The rows of a group lie close to one hidden flat surface of 12 dimensions, which may be shifted away from zero. Surfaces can cross.
In the rows, zero is written as 128.
Known rows, each followed by its group:
[144 103 163 113 153 131 142 131 159 141  94 206 140 149 103 115  86 155
 146  92 145]	Gavak
[184  92 179 112 175 164 104 171 152 180  66 101 113 106 107 124 142 188
 140 118 193]	Motiv
[120  92 119  93 145 108  97  87 109 177 123  56  87 163 165 124 172 124
 102 123 118]	futo
[118 110 164 139 117  83 117 150 120 157 156 118 129 122 101  96 148 139
 143 103 125]	futo
[119  94  76 141 113 154 151 138 128 140 101  91 176 177 119 130 115 129
 102 103 144]	Motiv
[136 158 152 123  78 119 155 123 120 101 158 175  93  92 105 121  89 122
 149 145 166]	fepo
[121 108 105 136 143 117 126 114 153 135 110 123 161 145 130 166  83 132
 110 119 132]	fepo
[147  98 134 115 111 120 123 125 146 126 145 123  49 171 140  33 190 130
 204 159 150]	futo
[135 157  83 138 134 119 119  57 163  88 136 154 143 144 162 184 132  95
 125 113 146]	futo
[109 123 119 108 108 146 129 119 127 166 104 103 122 140 141 108 118 155
 145 120  89]	lasu
[143 156  94 128 117 119 117  84 141 124 129 135 130 128 117 134 109 114
 120 140 126]	futo
[ 99 133 150 137 110 153 169 104 119 140 213 140 119 134 117  85 179 110
 177 153  83]	fepo
[121 139 179 149 135  87  94 130 151 135 145 152 100  65 145 175 113 150
 138 138 129]	fepo
[ 93 121  67  89  89 127 201  89  65 136 126 128 121 199 144  94  56 121
 105 124  76]	Gavak
[ 79  99  90 107 165 172 140 101 145 162 143  92 163 185 143 113 186 120
 130  77  80]	lasu
[138 155 140 140  79 109 128 121 126 120 181  71  85  89 142 141 173 111
 148 114 213]	futo
[154 116 152 108 182 192  87 142 135 113 141 141 137 109 100 136 182  81
 103 206 134]	futo
[146 102 129 156 116 126 172 142 138 107 160 148 131 174 117  74 155 120
 183 155 132]	lasu
[142 141  67 124 165 116 130  76 129  71 135 160 160 179 129 148 132  69
  74 122 138]	Gavak
[124  97 197 102 147 104 116 159 124 115 131 206  93 130 123  92 125 117
 158 127 141]	futo
[111 148 144  78 145 131 155  81  87 147 143 126  72 112 170 160 108 142
  84  88 125]	Gavak
[139  83 136 114 177 166 146 183 131 152  93 101 154 138  93 114 112 161
 124 114 141]	Motiv
[114 122 166 140  77 139 154 162 113 148 150 102 125  87 109 150  96 140
 137 116 175]	fepo
[147 112 152 123 196 101 120 192 122  86 152 120  95 107 110 109 133 134
 155 168 153]	fepo
[123 183 132 112 124 168 105 115 161 123 106 131  93  73 154 150 135 156
 163 132 118]	lasu
[ 75  93 188 134 163 140 122  87 167 203 179 147 151 119 147 195 150 141
 115  75 104]	fepo
[134 131 193 107 157 162 117 119 143 164 132 162 102  79 119 147 117 161
 122 127 125]	Gavak
[150 129 190 167  51  14  86 128 149 179 112 138  60 108 142  86 115 194
 145  92 141]	Motiv
[150 131 171 110 146 102 114 127 101 157  98 132 162 102 101 158 104 142
 129  81 155]	fepo
[150  90 114 126 157  89  99 132 156 101  67 152 115 193 172 100 142 124
 157 113 140]	lasu
[136 110 165 146 126  83 112 192 112 157 135 112 164  98  56 102 103 151
 131 131 114]	fepo
[111 109 128  89 129 140 136 119  87 111 111 143 108 148 157 138 105  97
 105 130 145]	futo
[169 126 126 114  94 143 114 143  89 151  56  83  88 106 142 140  81 156
 113 190 149]	lasu
[ 80 104  64 118 156  81 124 127  75 104 148  78 140 177 160 146 109  82
  30 136  83]	Motiv
[103 120 118 145  78 123 121 140  91 132 134  47 131 121 166 161 161  95
 117 118 152]	futo
[128 193 121 139 151 102 157 121 124 118 163 132 130  73 104 139  92 170
 167 120  86]	lasu
[107 110 120 132 151 136 136 105 144 178 148 106 165 131 116 154 125 147
  85  97  99]	Motiv
[109  96  42 144 143  49 117 178  90  97  75  81 161 202 136  69  99 135
 129 165  43]	Motiv
[150 135 125 126 109 158 114 108 141 163 126  77  95 107 142 116 154 152
 165 165 135]	futo
[176 104 142 112 183  91  77 164 123 158  70  91 103 124 111  97 124 174
 119 158 124]	Motiv
[112 120  89 128 139 190 125 132 145 113 101 116 121 131 162 150 112 128
 121 193  95]	Motiv
[124 135 171 130 135 162 105 111 181 172 155 190 116  90  88 102 134 156
 138 154  78]	lasu
[131 148 137 102 165  96 158 142  94 126 147 129 126 115  96 103  88 158
 139  91 116]	lasu
[ 71 110 157 147 120  92 167 142 109 143 204 161 139 146 106  92 118 132
 142 122  55]	Gavak
[155 123  78 101 217 189 115 101 134  95 118  92 153 152 138 157 183  90
 135 181 120]	futo
[136 111 143 112 115  84 114 116 111 140  95 188 113 160 117  86  97 134
  98  89 128]	Gavak
[120 107 141 150 130  97 107 151 133 101 152 154 132 143 126 103 150 101
 124 172 112]	Gavak
[ 96  90 184 170  80 115 126 174 172 167 123 134 102  88 143 142  84 180
 168 127 139]	fepo
[ 79 121 108 111  97 135 119  92 113 154 157 101 113 151 152 114 160 105
  84 107  99]	lasu
[156 128 142 140 131  80 118 161 117 109 101 115 142 146 127 118 177 127
 139  55 190]	Gavak
[103 153 128 155  95 124 161 116 131 114 201 129 135  95 111 160 104 111
 113 121 141]	fepo
[110  98 131 126  49 135 175 118  79 196 132 105 132 154 108  99  74 144
  92 126 119]	lasu
[139 136 121 144 158 143 168 118 147 137 167  82 126 124 130 136 166 154
 154  85 158]	Motiv
[139 161 121 127 115 146 177 170  87  60 115  93 135  95 152 173 127 106
 181 110 205]	futo
[162 177 119 104  99 134 163 104  92  78 136 160  97 119 121 110 109 107
 186 170 144]	fepo
[ 94  93 157 163 138  70 113 187 132 121 206 118 135 108  87 121 113 119
  86 141 141]	fepo
[151 140 115 102 175 143 115  48 178 152 107 202 115 128 109 141  57 157
  78 145 103]	Motiv
[111 109 148 145 129 109 151 146 154 116 126 177 120 147 157 103 114 153
 197 129 102]	Gavak
[ 85 104 113 136 134 132 196 113 137 110 149 144 156 190 164 133 130 116
 167  51 142]	Gavak
[115 124 158 143  58 111  81 142 134 131 112 131  85 111 158 123 150 112
 114 125 160]	lasu
[117 111 104 105  87 131  91 117 103 137 105  99  83 153 165 107 141 101
  83 160 129]	lasu
[120 139  98 156  89 108 163 141 119 102 131  88 148 138 151 127 136 128
 200  95 144]	futo
[123  94 180  95 163 148 134 105 168 143 130 173 103 128 156 189 105 127
  74  50 227]	Motiv
[156 105 139  87 162 164 133 149 103 122  97 126 118 146 111 123 116 116
  94 139 171]	Gavak
[119 156  88 164  56 133 167  97 145 110 123 158 159 164 138 114 115 126
 166  98 128]	Gavak
[ 90  66 161 160 120 189 118 139 183 177 144 103 116 129 164 146 164 133
 150 163 118]	fepo
[129 142 139 118 121 159 214 120  93 134 144  85 125  96 152 194  96 149
 141  71 198]	lasu
[130 135  88 158 117 112 100  46 168 157 168 132 127 159 133 129 161 116
  72 141  90]	Motiv
[125  93 116 115 158 160 121 107 147 157 120 103 121 155 145 133 153 134
  88 136 125]	Motiv
[124 133 110 133 103 143 163 131 113 147 112  96 174 135 122 150 118 135
 113  82 141]	Gavak

New rows. What belongs after each?
[128  54 129 128 150 127  84 177 136 149  63 101 156 160 123 138 116 122
  64 123 157]	Motiv
[137 181 107 138 150 111  98  53 125 133 140 124 152 100 149 197 130 119
 126 147  74]	fepo
[120 122  72 151 136 137 158 131 165  99  95 133 164 166 145 128  89 140
 167 129 111]	Motiv
[110 125  97 128  89  77 193 129  45 125 137  53  84 156 193 122  96 148
 157 142 101]	lasu
[134 126 107 105 138 164 147  92 135 110 141 150 126 163 129 134 135  94
  97 106 172]	lasu
[148 178 143  92 115 115 146  72 118 166 100 134  91 115 153 124 141 179
 135  33 141]	Gavak
[ 83 104 102 156  80 152 144  94 128 187 182  52 126 157 151 122 181 123
  86 126  93]	Motiv
[140 131 109 116 127 191 154 131 151 132 104 121 140 131 116 120 134 145
 166 114 150]	lasu
[163 126 108 123 120 135 132 136 117 117 109  74  68 145 158  93 150 139
 144 161 168]	Motiv
[ 96 120 114 129  83 120 173 115 100 144 114 121 119 164 163 102 102 144
 153 116  92]	Gavak
[135 117 143 113 124 117 146 119 120 153 103 162 131 162 108  85 117 153
 135  73 128]	Gavak
[132  99 127 150 172 147 136 150 153 122 132 158 198 142  85 145 111 130
 140 140 114]	Gavak
[149 107 138 161 122 139 124 130 169 152  94 126 153 128 132 158 126 161
 160 116 133]	lasu
[157 171 154 130 106 146  97  94  94 142 134  90 137  87 140 156 218  97
 185 158 111]	fepo
[162 147  88 132 154  74 120  98 131 120 133 129 156 148  85 128 110 129
  71  93 153]	Motiv
[128 170  63 158  74  70  98  56 122 118 167  99  86 140 167 138 142 106
  74 166 102]	Motiv
[123 101 179 173 135  82  92 187 150 138 127 148 157  99 106 136 123 139
 139 145 113]	Gavak
[113 115 150 158 102 119 124 130 148 138 140 114 156 108 146 175 128 127
 133  92 163]	fepo
[131 130 101  68 184  61 116  71  74 162 135  94  99 155 121 114  90 140
  73 100 106]	futo
[103  94 108 103 101 160 166 200  76  71 154 132 114 157  99  77  87  77
  82 179 164]	Motiv
[130 166  67 137 123  96 127 115 110  99  99 112 137 115 126 157  55 140
  80 157 104]	Motiv
[136 146 142  82 220  65 119  85  89 120 145 163 111 135 132 137 115 129
 125 122  82]	fepo
[164 115 107 135 116 149  65 106 154 144  69 135 117 136 136 134 127 120
  93 188 125]	lasu
[130 130 130 114 103 100 157 149  91 112 111 113 125 123 134 132  82 129
 138 102 178]	fepo
[170 132 100 133 100 132 126 118 111 137  79  97 156 119 110 179  83 123
  68 133 186]	lasu
[140 127 119  84 176  80 100 160  80  93 137 131 119 158  86  68 141  98
  83 114 142]	lasu
[130 116  92 107 136 111 130 121 110  96 118 129  74 160 159  94  97 114
 132 204 110]	fepo
[139  82 160  97 139 125  71 120 109 177  94 120  68 139 147 100 131 135
  79 189  93]	lasu
[ 73  93 180 127 205  78 114 155 138 121 197 177 107 140 148 134 158 122
 100 103  96]	Motiv
[118 133 143 128 152 139 115  95 140 164 141 125 138  98 136 177 121 142
 124 146  92]	fepo
[125 122 140 130 152 127 128 130 115 140 147 108 143 122 123 132 146 123
 142 130 118]	fepo
[108 111 121  74 128 164 140 151  94 123 102  87  74 155 163  80 160 131
 154 131 138]	lasu
[119  78 120  92 143 168 128 127 131 158  70 111 108 158 172 144  93 140
  93 129 146]	Motiv
[112 126 166 119 192  71 125 127 149 140 162 175 101 100 121 130  75 167
 146 135  83]	fepo
[150 155  89 157 131 120 118  88 192  72 116 192 154 146 127 140 127 110
 146 111 143]	lasu
[114 105 118 162  95  90  95 112 152 135 122 145 128 157 152 113 136 120
 150 159  81]	fepo
[109 117 125 164 108 133 166  51 146 187 140 112 121 137 217 195 115 165
 156 147  63]	lasu
[133 141 132 117 180  76 127 116 132 120 143 152 107 126 128 136  94 148
 108  98 127]	Motiv
[139 116  79 124 137 131 128 133 140  92 106 121 115 145 126 137  68 122
 109 187 149]	fepo
[108  85 174 121 164 104 149 165 120 141 150  98 118 151 156 111 175 148
 172  68 141]	lasu
[133 124  36 125 139 115 128  69 128 134  79  51 144 190 187 142 142 139
 166 120 113]	futo
[116 101 110 125 177 101 148 138 121 149 132 125 176 145  88 125  71 156
 121 112  93]	fepo
[129 101 131  93 180 152 124  79 125 130 166 148  86 167 152 106 163 104
  89 174 107]	lasu
[141 117 124 100 129  81 112 105 108 150 100 112  89 148 148 131  99 137
  62 105 162]	Motiv
[133 145 129 132 122 140 100 119 161 135 111 139 156 104 105 151 123 133
 108 103 144]	lasu
[102  73 150  94 174 163 144 129 150 142 117 176 104 166 144 119 102 139
 114 116 136]	Motiv
[160 131 193  94 125 132 131 130  79 137 141 158 105 114 101  84 171 108
 177 146 139]	fepo
[ 92 107 149 148  86  97 131 147 117 166 173 115 150 142  93  84 154 130
 122  93 102]	lasu
[161 164 118 124  95 171 117 110 138 115  96 120  80  74 148 157 108 142
 140 190 151]	lasu
[122 144 128 122 118 107 137  64 117 116 201 203 130 162 106  96 156  70
 137 135  92]	fepo
[ 58 119 106 143 149 143 182 138 150 114 165 151 152 146 151 140  95 147
 158 119  56]	Motiv
[112 107 104 113 135 180 121 128 138 132 116  94 146 162 142 113 189 107
 127 105 151]	lasu
[126 117 119 119 156 116 118 130 142  98 116 123 104 129 175 166 118 118
 103 116 170]	Motiv
[179 127 104 119 133 155 157  92 121 175 144  39 113 136 116 125 178 154
 102 100 185]	Motiv
[164 106 114 168 101 119  98 126 130 135  84  86 119 131 177 176 137 122
 119 177 160]	lasu
[159 111 137 100 128 113 100 106 121 208 117  98 120 115  51  74 106 162
 103 127 126]	futo
[169 161 139 115 109 125 115  97 157 137  98 151 106  96 120 152  88 155
 160 122 175]	futo
[119 109 179  98 149  82 126 135  97 154 136 174 112 142 108 100 109 138
  92  74 124]	Gavak
[114 144  99 131 145 161 164 112 146 106 175 154 133 121 102 126  97 121
 119 158 103]	Motiv
[ 89  92 139 109 161 167 175 164 108 153 155  87 154 130 121 146 119 141
 106  96 122]	Motiv
[141 149 202 133 116 145  90 108 117 142 186 136 126  72 115 149 217  84
 146 147 142]	fepo
[121 109 129 133 197 113 131 164 134 102 137  92 122 136 165 140 157 141
 156 113 134]	Motiv
[137 130 116 176 123 129 134 108 178 161 134  85 136 128 153 143 179 171
 171 105 125]	Motiv
[138 100  71 136  83 155 126  94 127 165 111  69 114 184 147  98 148 129
  91 154 120]	Motiv
[117  96 116 152 126 149 177 151 151  92 112 145 177 168 150 154 113 115
 172  81 178]	Gavak
[161 150 156 137 112  98  93 133 109 135  92 120 132  94 120 137 137 138
 169 143 119]	fepo
[128 116 129 150 119 173 144 124 170 162  99 110 153 134 139 147 146 161
 182 109 128]	lasu
[122 124  70 117 128 177 190 119 109  99 179 114 134 178  97  72 133  99
 114 165 122]	Motiv
[121 139 126 148 127  70 129 113 139 158 154 174 171 135  59  98  84 152
 117 121  57]	lasu
[ 69 112 117 161  72 113 129 158 123 145 178  60  89  75 143 170  59 138
  55 176 125]	fepo
[101 116 157  86 130 160 128  94  99 149 176 109  62 101 157 162 115 101
  61 172 137]	fepo
[119 151 157  97 135 192 127  95 194 119 115 197 103  96 141 162 128 132
 144  62 190]	lasu
[144 118 168 111 121 189 133 153 145 151  92 146 103  75 101 151  67 165
 109 139 183]	Motiv
[149 120  95 121 161 121 116 121 120 105  90 105 122 161 169 131 151 108
 127 141 133]	Gavak
[114  86 166 113 126 100 136 167  99  81 104 130  53 145 225 142 133 111
 155 128 184]	Gavak
[175 104 151  94 137 100 123 148 113 150 134 141  96 146  65  58 118 136
  84 124 175]	Motiv
